There are 3 nested groupings, the coarsest first. Each group lies inside one group of the grouping before and may be the whole of it. The rows also spread widely along 11 directions, which tell nothing about the answers.
(in the rows, 128 means zero)
Some rows, each with its group in each grouping after it:
[145 122 115  84  95 185 117 133 162 171 155 153 146  90 105 147  94 146
 138  87 131  76 109 137 168 136 107 135 101  95 158] : J_933 J_705 gafi
[149 137 187 133 126  99  99 132 170 203 149 164 107 108 115 102 118 111
  85 149 159 103  97  78 138 121 148 123 137  92 122] : J_798 J_66 nup
[111 117 175 163 159 103 127 106 139 154 125 137 110 159 111 121 104  91
  76 107 146 144  98  93 132  98 137 118 112 102 119] : J_798 J_93 zale
[135 153 133 107 121 109  91 142 162 238 157 142  99 108  92 125 106 126
  88 136 182 106 127  88 157 134 104 149 105  85 189] : J_798 J_66 Suzap
[129 132 122 108 130 174 106 109 124 152 122 162 135 107 127 142  92 133
  87  66 117 122 113 136 169 119 127 138  97  93 140] : J_798 J_93 fipon
[139 127 102 144 147 172  95 147 150 169 157 157 114 127  85 155  88 164
  66 114 167  85 133 120 153 113  98 145  88  82 124] : J_798 J_93 lezib
[107 154 142 142 153 162 113 111 103 117 116 127 161 148 111 187  97 134
 110  67 124 149 149 162 181 105 111  93  86 118 134] : J_933 J_776 Vebu
[115 129 167 123 145 158  93 117 120 136 116 127 129 183 104 163 111  99
  76  84 127 142 122 126 164  87 113  78 118  91  97] : J_933 J_647 peza
[140  61 199 105  88  96 131 122 211 177 101 111 122 150  69 125 131 107
 136 114 126 128  84  65 146 115 137  43 151 125 104] : J_933 J_647 lape
[115 126 157 163 143 151 110 112 104 153  76 148 118 131 132 122  96  95
  64  90 107 153  96  96 155 108 153 136 123 125 138] : J_933 J_705 voma
[116  63 137 188 149 125 170  87 137 121  92 106 107 135 111 131  98 110
  91  99 129 166  99  78 114 110 128 128  96 156 140] : J_933 J_647 Nanu
[129  75 148 128 104 119 139 131 155 147 121 136 131  91 110 149 110 157
 136 120 119 122 136 102 166 138  90 118 120 124 150] : J_933 J_776 zimob
[119  93 105 177 143 148 128 146 156 150 137 127 116 130  67 163  89 160
 100 128 157 109 145 101 149 118  87 138  98 122 144] : J_933 J_705 pef
[110  93 110 179 123 203 128 162 144 101 125 122 146 118  77 187  90 188
 135 105 150 108 124 144 146 116  84 155  89 137 110] : J_798 J_66 suti
[136 163 118 149 152 141 115 102 112 175 142 129 124 110 113 140  95 119
  75  92 160 130 121 118 146 123 124 140  78 116 179] : J_933 J_647 lape
[115 124 201 142 143 111 167  73 121  98 138 135 162 148 151 145 113  84
 119  77 119 149 106 142 139 106 139  85 107 118 115] : J_933 J_776 Vebu
[118 108 185 149 154  46 130  87 118 161  99 130 105 139 138 126 122  92
  70 119 113 182 153  72 162 112 111  83 126 111 157] : J_933 J_776 zimob
[ 96 111 206 194 170  90 145 106 133  84 174 131 138 192 114 149 111  83
 117 134 152 130 117 121 124  84 117  90 133  95  71] : J_933 J_647 peza
[115 104 127 163 142 151 147 112 131 116 136 138 149 122 110 170  90 148
 126  96 128 127 142 136 164 117  99 124  90 122 137] : J_933 J_776 Vebu
[156 133 190  88  86 109 148 107 153 158 163 124 152  89 146 138 136 123
 137  96 148 110 107 132 142 151 116 108 110 121 168] : J_933 J_776 zimob
[117  54 123 217 172 101 165 124 158 122 150 123  94 151  88 158 102 149
  80 161 165 126 156  77 123 104  70 132  94 120 118] : J_933 J_776 Vebu
[117 131 173 158 121 110  95 151 148 211  85 141 110 106  83 126 101 126
 122 141 133 132 102  67 178 130 149 133 152 141 155] : J_933 J_776 Vebu
[120 157 158 132 153  81  90 114 147 224 102 140 105 141  81 113 100  93
  73 105 150 154 111  82 165 108 161 106 119 101 169] : J_798 J_93 fipon
[132 130 182 151 120 121 116 131 107 118 141 110 137 107 149 169 133 142
  98 113 162 140 142 124 133 131  93 140 101 128 136] : J_798 J_66 nup
[129 120 138 131 148 127 103 126 137 159 184 147  98 153 118 149 107 117
  71 143 166  97 145 105 145 112  70 139 107  61 129] : J_933 J_647 peza
[144 154 179 164 154 117  85 138 141 164 144 191 150  94 117 122  98 144
  93 121 138  97 115 112 173 120 164 118 134 107 102] : J_798 J_93 lezib
[115 111 168 134 140 149  77 156 124 105 141 177 151 141 111 178  96 150
 116 116  98 100 167 138 197 105  87  87 149  75  73] : J_933 J_705 pef
[132 113  82 117 113 154 102 144 130 173 145 154 122  60 117 160  88 193
 114 114 140 104 176 111 177 149  58 182  83  97 193] : J_798 J_66 suti
[122 107 134 104  83 176 144 113 107 127 137  84 112 120 140 168 120 116
 125  82 152 133 105 127 122 141  67 176  81 117 184] : J_933 J_647 lape

New rows. What belongs after each?
[139  97 149 138 135 166 129 119 112  96 170 156 121 125 164 156 110 135
  65 105 140 102 126 133 129 115  78 161  96  74  96] : J_798 J_93 lezib
[100  80 133 150 147 110 169 100 166 136 140 109 116 172  80 156  98 113
 120 110 145 137 133 107 141  99  87  96  89 101 141] : J_933 J_776 Vebu
[121 140 151 176 129 178 116 153  91 103 150 122 138 106 130 183 106 152
 100 112 159 111 130 144 137 133  92 181 101 137 140] : J_933 J_705 pef
[116 111 138  95 120 122 126  88 103 142 125 148 122 103 171 136 104 113
 102  81 100 151 149 115 165 128  78 153  97  74 178] : J_798 J_66 suti
[133 149 117  75  83 171 103 144 158 215 124 111 123 104  80 152 107 140
 136  89 159 109 108 129 170 141 105 138  99 114 204] : J_933 J_776 zimob
[122 124 143 152 139 132 115 149 178 160 161 129 131 142  56 160 105 151
 118 122 183  96 120 123 143 111 118 110 107 109 114] : J_798 J_93 fipon
[132 102 177 127  78 180 104 170 124 136 117  91  97 127 125 172 139 139
  92 116 175 115  90 104 120 136  81 180 116 128 127] : J_798 J_93 lezib
[102 118 141 161 152 133 121 118 117 145 154 115  87 179 110 153  97  95
  77 133 167 129 120  98 130 101  80 158 103  83 141] : J_933 J_647 peza
[140 104 157 129 140  67 134  96 102 105 207 174 140  72 191 147 115 151
 107 117 130 114 193 123 158 147  60 151 101  72 154] : J_798 J_93 fipon
[142 135 179 120 116  95 119 116 163 198 140 137 131 101 104 112 118 108
 125 120 151 113  93  85 151 137 151 114 128 127 162] : J_933 J_647 peza
[ 98 122 117 124 131 174 151 106 146 154 133 142 125 139  99 141  73 106
 130  86 126 113  90 132 159 107 119 146  97  92 155] : J_933 J_776 Vebu
[ 94 135 161 123 125 165  85 138  95 139  99 141 120 139 127 158  95 118
 106  84 112 145 116 126 176 111 113 148 122  94 127] : J_798 J_93 zale
[141 145 159 116 123 141  90 130 118 152 133 160 142 100 133 153 107 143
  95  87 128 117 135 129 175 130 120 121 109 101 134] : J_798 J_93 lezib
[177 114 158  87  97 114 107 147 212 209 182 148 123  96  87 132 131 158
 101 128 183  63 113  96 144 140 113 105 110  92 136] : J_798 J_93 lezib
[135 132 135  64 100 119 124  83 139 194 123  94 125 128 114 141 117  98
 110  59 141 150 120 111 155 132 104  98  81 104 212] : J_933 J_647 lape
[129  92 143 122 105 118 116 147 159 151 121 130 149  83 100 164 115 185
 139 100 133 124 156 108 176 141  97 111 102 138 154] : J_798 J_93 zale
[132 112 150 161 144 133 128 115 122 136 134 112 106 145 127 153 121 123
  53 102 166 138 121 105 118 112 104 139  83 115 132] : J_798 J_93 lezib
[ 95 136 147 162 139 119 116 140 124 147 187 146 119 131 104 145  82 120
 152 149 159  95 129 115 153 122  90 180 124  87 153] : J_933 J_647 peza
[109  78 132 134 108 137 158 137 186 151 164 115 113 143  74 162 100 138
 158 132 160  92 119 113 141 125  72 135 106  96 145] : J_933 J_776 Vebu
[112 117 167 105 107 190 123 110 102 121 136 121 111 156 153 152 113  82
  91  92 135 122  76 128 126 113  95 167 113  83 121] : J_933 J_647 peza
[132 107 163 175 161  66 165  66 100 126 111 145 153  74 165 132 112 129
 100  92 101 174 158  99 162 137 129 111  93 155 178] : J_933 J_776 Vebu
[124 102 110 114  99 230 117 132 100 111 102  84 129 134 123 197 118 147
  89  63 142 138 117 144 140 123  68 152  74 136 146] : J_933 J_647 peza
[118 158 162 119 138 144  97 121 137 194  74 103 120 177  81 158 116  96
  76  80 143 164 107 113 166  99 144  75 109 121 148] : J_933 J_776 Vebu
[132 121 142 180 144 121 129 114 122 157 120 155 129  79 126 120  93 142
  92 109 140 132 111  96 146 131 148 163  97 142 159] : J_798 J_93 lezib
[136 128 111  53 106 164 111 106 163 194 146 125 121 158  95 152 111 108
  88  65 138 109 127 135 164 113  90  88  86  60 173] : J_933 J_705 voma
[121 158 164 102 107 155 110 130 124 158 142  87 114 162 111 171 126 109
  93  78 185 132 107 138 129 118 101 136  87 100 157] : J_798 J_93 lezib
[ 92 112 183 160 145 101 106 135 170 167  95 120 125 199  46 144 101  95
 113 113 133 143 118  95 167  82 143  48 149 111 110] : J_933 J_705 voma
[132 149 148 161 136 124 150 136 179 156 199 121 150 124  74 150 108 143
 133 121 211  94 108 141 118 122 121 124  79 119 142] : J_798 J_66 Suzap
[130 147 136 125 176 130 125  99 143 129 207 156 145 167 118 163 101 125
  69  86 165 103 154 163 143  89  90  87  73  51 108] : J_798 J_93 zale
[115 105 155 116  94 147 130 131 164 185 104 141 126 102  94 130  93 124
 160 108 120 113  85  99 170 136 136 138 132 127 162] : J_933 J_776 Vebu
[124 117 163 141 129 112 124 117 122 134 119 140 147  92 136 146 111 142
 119  97 122 145 142 115 162 129 113 119 110 123 146] : J_798 J_66 suti
[142 122 143  96 115 132 133 124 176 166 206 155 130 120 110 142 106 125
 121 119 161  66 121 129 141 130  95 125 105  66 146] : J_933 J_705 pef
[173 116 219 100  98  81  90 158 152 130 214 168 149  87 159 160 152 169
 113 144 161  67 167 119 158 154  75 102 143  78  90] : J_798 J_93 lezib
[136 140 218 166 108 118 132 152 135 143 150  80 111 138 119 158 151 114
  98 147 205 123  85 105  96 131 112 146 125 146 130] : J_933 J_776 zimob
[118 178 165 123 113 153 123 134 141 163 162 114 150 121 102 153 109 127
 142  81 185 108  86 153 135 127 137 150  87 123 163] : J_798 J_93 zale
[ 79 102 188 179 139 119 159 121 121  87 168 119 115 177 123 162 103  93
 141 137 150 127 110 129 121 101  80 149 130  89 112] : J_933 J_776 zimob
[145  70 176 138 103 121 154 116 162 124 114 127 145  91 124 136 129 143
 125  90 126 129  95 101 133 133 135 111 117 147 117] : J_798 J_93 fipon
[128 107 134 106  99 183 125 136 129 137 144 122 109 125 129 171 111 138
 101 108 143 108 119 131 144 127  60 155 101  89 144] : J_933 J_776 zimob
[137  85 125 130  94 170 121 134 144 163  95 131 114  69 123 144 110 162
  99 101 130 129 112  94 143 137 107 161  99 137 159] : J_798 J_66 nup
[126 152 213  86 107 159  95 110  82 110 117 125 143 141 188 167 139  97
  81  65 123 155 119 152 147 119 101 116 118  89 117] : J_798 J_66 suti
[147 141 177  90 108 147  80 139 111 168 112 111 103 132 143 162 146 126
  43  87 153 141 126 109 145 127  94 125 103 102 140] : J_798 J_93 zale
[136 127 120 134 151 165 117 105 100 120 131 131 145 128 139 186 109 149
  62  76 129 137 167 148 168 117  80 105  70 107 140] : J_933 J_776 Vebu
[122 148  89  93 122 147 116 131 185 232 171 123  96 144  56 136  90 123
 100 111 194  97 110 114 144 116  96 146  75  67 192] : J_798 J_66 Suzap
[158  83 173 149 126 114 156 105 160 142 145 129 110 117 138 119 134 118
  57 110 160 115  89  85 102 124 128 129 100 119 117] : J_798 J_93 lezib
[127 106 168 107  97 159  87 140 111 151  92 160 118  88 160 141 117 131
  86 101 106 133 115  99 168 134 106 153 132 109 127] : J_798 J_66 Suzap
[118 137 130 122 138 106 136  97 172 192 151 110 113 156  78 133 103 103
  95  98 175 140 120 111 133 102 120 101  74  86 178] : J_798 J_66 nup
[139  54 168 102 111  69 148  96 159 164 149 142  88 123 151 125 126 106
  96 138 120 125 144  63 146 135  66 115 125  76 152] : J_933 J_776 Vebu
[135 104 130 103 123 143 133  96 132 142 134 160 143  84 149 138 100 144
 103  71 109 123 126 124 166 133 110 131  88 100 152] : J_798 J_93 zale
[141 157 174  86 105 131  80 137 125 187 126 154 143  93 132 154 119 137
 116 104 125 116 142 119 196 145 109 107 129 105 157] : J_933 J_776 Vebu
[119 134 130 106 117 160  84 148 138 183 101 126 117 131  92 158 105 139
  88  94 142 136 134 115 175 114 105 118 104 103 152] : J_798 J_66 Suzap
[140 107 141  99 117  92 126 121 206 214 120 117 129 135  55 139 114 134
 123 109 144 125 130  98 172 118 120  48 112 113 167] : J_933 J_776 zimob
[126 145 157 169 155 126 130  92  98 131 116 146 150 100 145 134  99 123
  85  73 128 154 118 122 150 121 151 141  87 137 156] : J_798 J_93 lezib
[139 121 132 114 117 124 150  90 151 175 134 129 124  94 131 123 113 120
  87  83 149 142 108 109 130 134 125 137  72 119 183] : J_798 J_66 Suzap
[142 125 157 131 153 134 177  55 128 130 151 140 136 126 160 116 110  73
  62  63 133 135  81 130 112 111 149 121  83 106 150] : J_933 J_705 pef
[157 143 181 150 136 174 117 117 117 114 120 111 151 142 137 168 142 120
  39  68 156 135 101 140 120 113 137  88  96 145 100] : J_933 J_705 voma
[112  83 151 105 112 104 146  93 120  97 176 141 132 112 167 160 111 132
 136 102 116 134 176 131 153 127  44 132  97  65 155] : J_798 J_66 nup
[136 174 158 140 102 217 110 164 137 166 136 116 126 108 107 147 112 131
  98 100 196  94  47 142 110 126 142 190 101 133 132] : J_798 J_66 suti
[161 137 151 117 141 125 105 115 104 150 172 171 118  81 191 139 124 134
  34 115 149 114 149 112 141 139  84 156  94  79 145] : J_798 J_66 Suzap
[ 89 125 197 141  94 137 125 152 123 147 147 121  98 145 122 146 108  91
 155 152 158 111  81 103 135 126  97 188 148  99 138] : J_933 J_776 Vebu
[117 177 164 134 125 151 116 124 111 149 123  92 142 138 112 171 122 117
  93  73 179 157 110 150 133 115 125 128  78 135 162] : J_798 J_66 Suzap
[142 117 158 156 134 149 111 131 110 121 120 155 144  93 142 169 113 161
  91 109 118 126 147 122 168 129 104 121 114 134 121] : J_933 J_776 Vebu
[113  72 170 180 113 105 114 163 124 117 106 130 126  92 110 167 112 168
 137 147 121 128 154  80 165 140  87 149 144 152 136] : J_933 J_705 pef
[120 118 127 100 102 199 110 120 111 147  77  95 114 131 122 168 114 127
  77  49 135 157  98 129 145 120 108 148  84 123 156] : J_798 J_93 fipon
[142 108 182 224 135 145 168 132 136 107 145 121 137  92 126 149 121 145
 103 136 179 110  81 106  98 136 136 166 103 178 111] : J_933 J_776 Vebu
[117  92 176  94  95  87 132 118 153 172 113  72  95 159 110 156 144 102
  97 107 166 164 130  83 128 117  76 110  99 108 176] : J_798 J_66 Suzap
[171 131  98  54  76 231  97 135 169 201 130 122 129  96  99 158 121 156
  83  67 162  83  82 130 148 142 108 134  78 116 162] : J_933 J_647 peza
[116 142 165 115  76 168  75 184 119 171 136 113 100 103 116 166 121 149
 127 138 174 108 121 108 149 140  74 195 125 103 163] : J_798 J_66 nup
[ 91  74 131 140 105 148 126 127 112 125  92 138 129 107 124 152  90 137
 151  94  87 140 135 105 180 132  91 155 131 121 165] : J_933 J_705 voma
[ 93  95 166 159 143  49 149  90 144 148 124 154 138 120 107 115  78 108
 159 107 107 154 141  92 176 114 135 109 119 109 166] : J_798 J_93 lezib
[136 129 170 102 119 155 102 122 122 148 130 162 130 107 158 138 115 116
  80  95 122 123 109 125 157 123 114 133 115  86 119] : J_798 J_66 Suzap
[113 104 148 203 136 132 130 159 126  98 140 118 149 107 101 183 109 184
 133 129 166 128 156 126 138 125  84 146 101 148 122] : J_798 J_66 suti
[137 163 177 153 161  79 116 111 148 169 136 116 150 140  95 149 129 121
  72  97 180 158 140 119 143 108 143  64  86 129 140] : J_798 J_66 Suzap
[114  87 116  59  91 179 115 110 163 189  75 142 113 121 108 129  92 110
 111  65  94 141  93 105 176 115 115 117 108  85 153] : J_798 J_66 Suzap
[127 138 122 151 120 167 111 153 136 162 138 149 145  79  98 165  91 173
 136 114 149  97 131 130 173 140 109 154 100 134 160] : J_933 J_776 Vebu
[102  96 185 178 153 123 144  87  87  77 105 109 129 161 149 155 113  91
  92  87 118 182 120 111 128  99 114 110 107 134 112] : J_933 J_647 Nanu
[143 113 141 144 110 102 131 151 164 155 161  98 148  96  77 179 124 182
 141 124 181 104 159 115 145 148  85 116  91 152 177] : J_933 J_705 pef
[155 115 132  95 115 149  92 134 137 136 134 140 155  96 123 181 124 179
  86  83 126 126 181 139 178 125  73  83  86 102 133] : J_798 J_66 nup
[143 135 119 105  99 175  78 159 133 197 110 132 123  85 102 161 107 175
  93  95 152 111 130 113 171 144 105 155  97 124 174] : J_798 J_93 lezib
[100  94 170 148 112 119 135 130 144 162  94 141 117 108 106 133  96 119
 149 124 112 134 100  84 168 128 130 145 144 131 150] : J_933 J_776 Vebu
[143 143 174 150 130 107 171  85 133 154 151 127 135  82 159 107 122  96
  88  92 169 142  73 110 101 137 159 159  82 138 173] : J_798 J_66 Suzap
[127 172 141 126 104 211  58 185 103 187 164 114  67 148 116 169 114 119
  58 152 212  81  91 113 126 128  64 228 114  80 148] : J_933 J_647 peza
[120  73 147 154 124 109 156 102 102  87 184 165 128  73 184 136  92 133
 146 131 115 109 143 107 140 146  64 190 114  99 149] : J_933 J_647 Nanu
[110 186 203 131 131  83 108 116 115 163 151 127 149 141 119 141 113  85
 134 100 154 135 125 133 160 126 142 105 128 109 167] : J_933 J_705 voma
[123 142 181 146 135 183 102 143 128 137 107 115 125 169 101 170 121 112
  67  99 149 131  93 134 143  90 125  96 121 115  89] : J_933 J_776 zimob
[112 154 113 125 137 182  82 127 111 188 104 129  94 154 102 148  90 101
  52  91 139 134 111 115 158 109 115 154 103  87 167] : J_933 J_705 voma
[110  89 146 155 155 122 129 112 139 126 137 127 113 179 102 155 104 107
  78 106 132 134 147 109 150  94  91  91 110  86 117] : J_933 J_705 voma
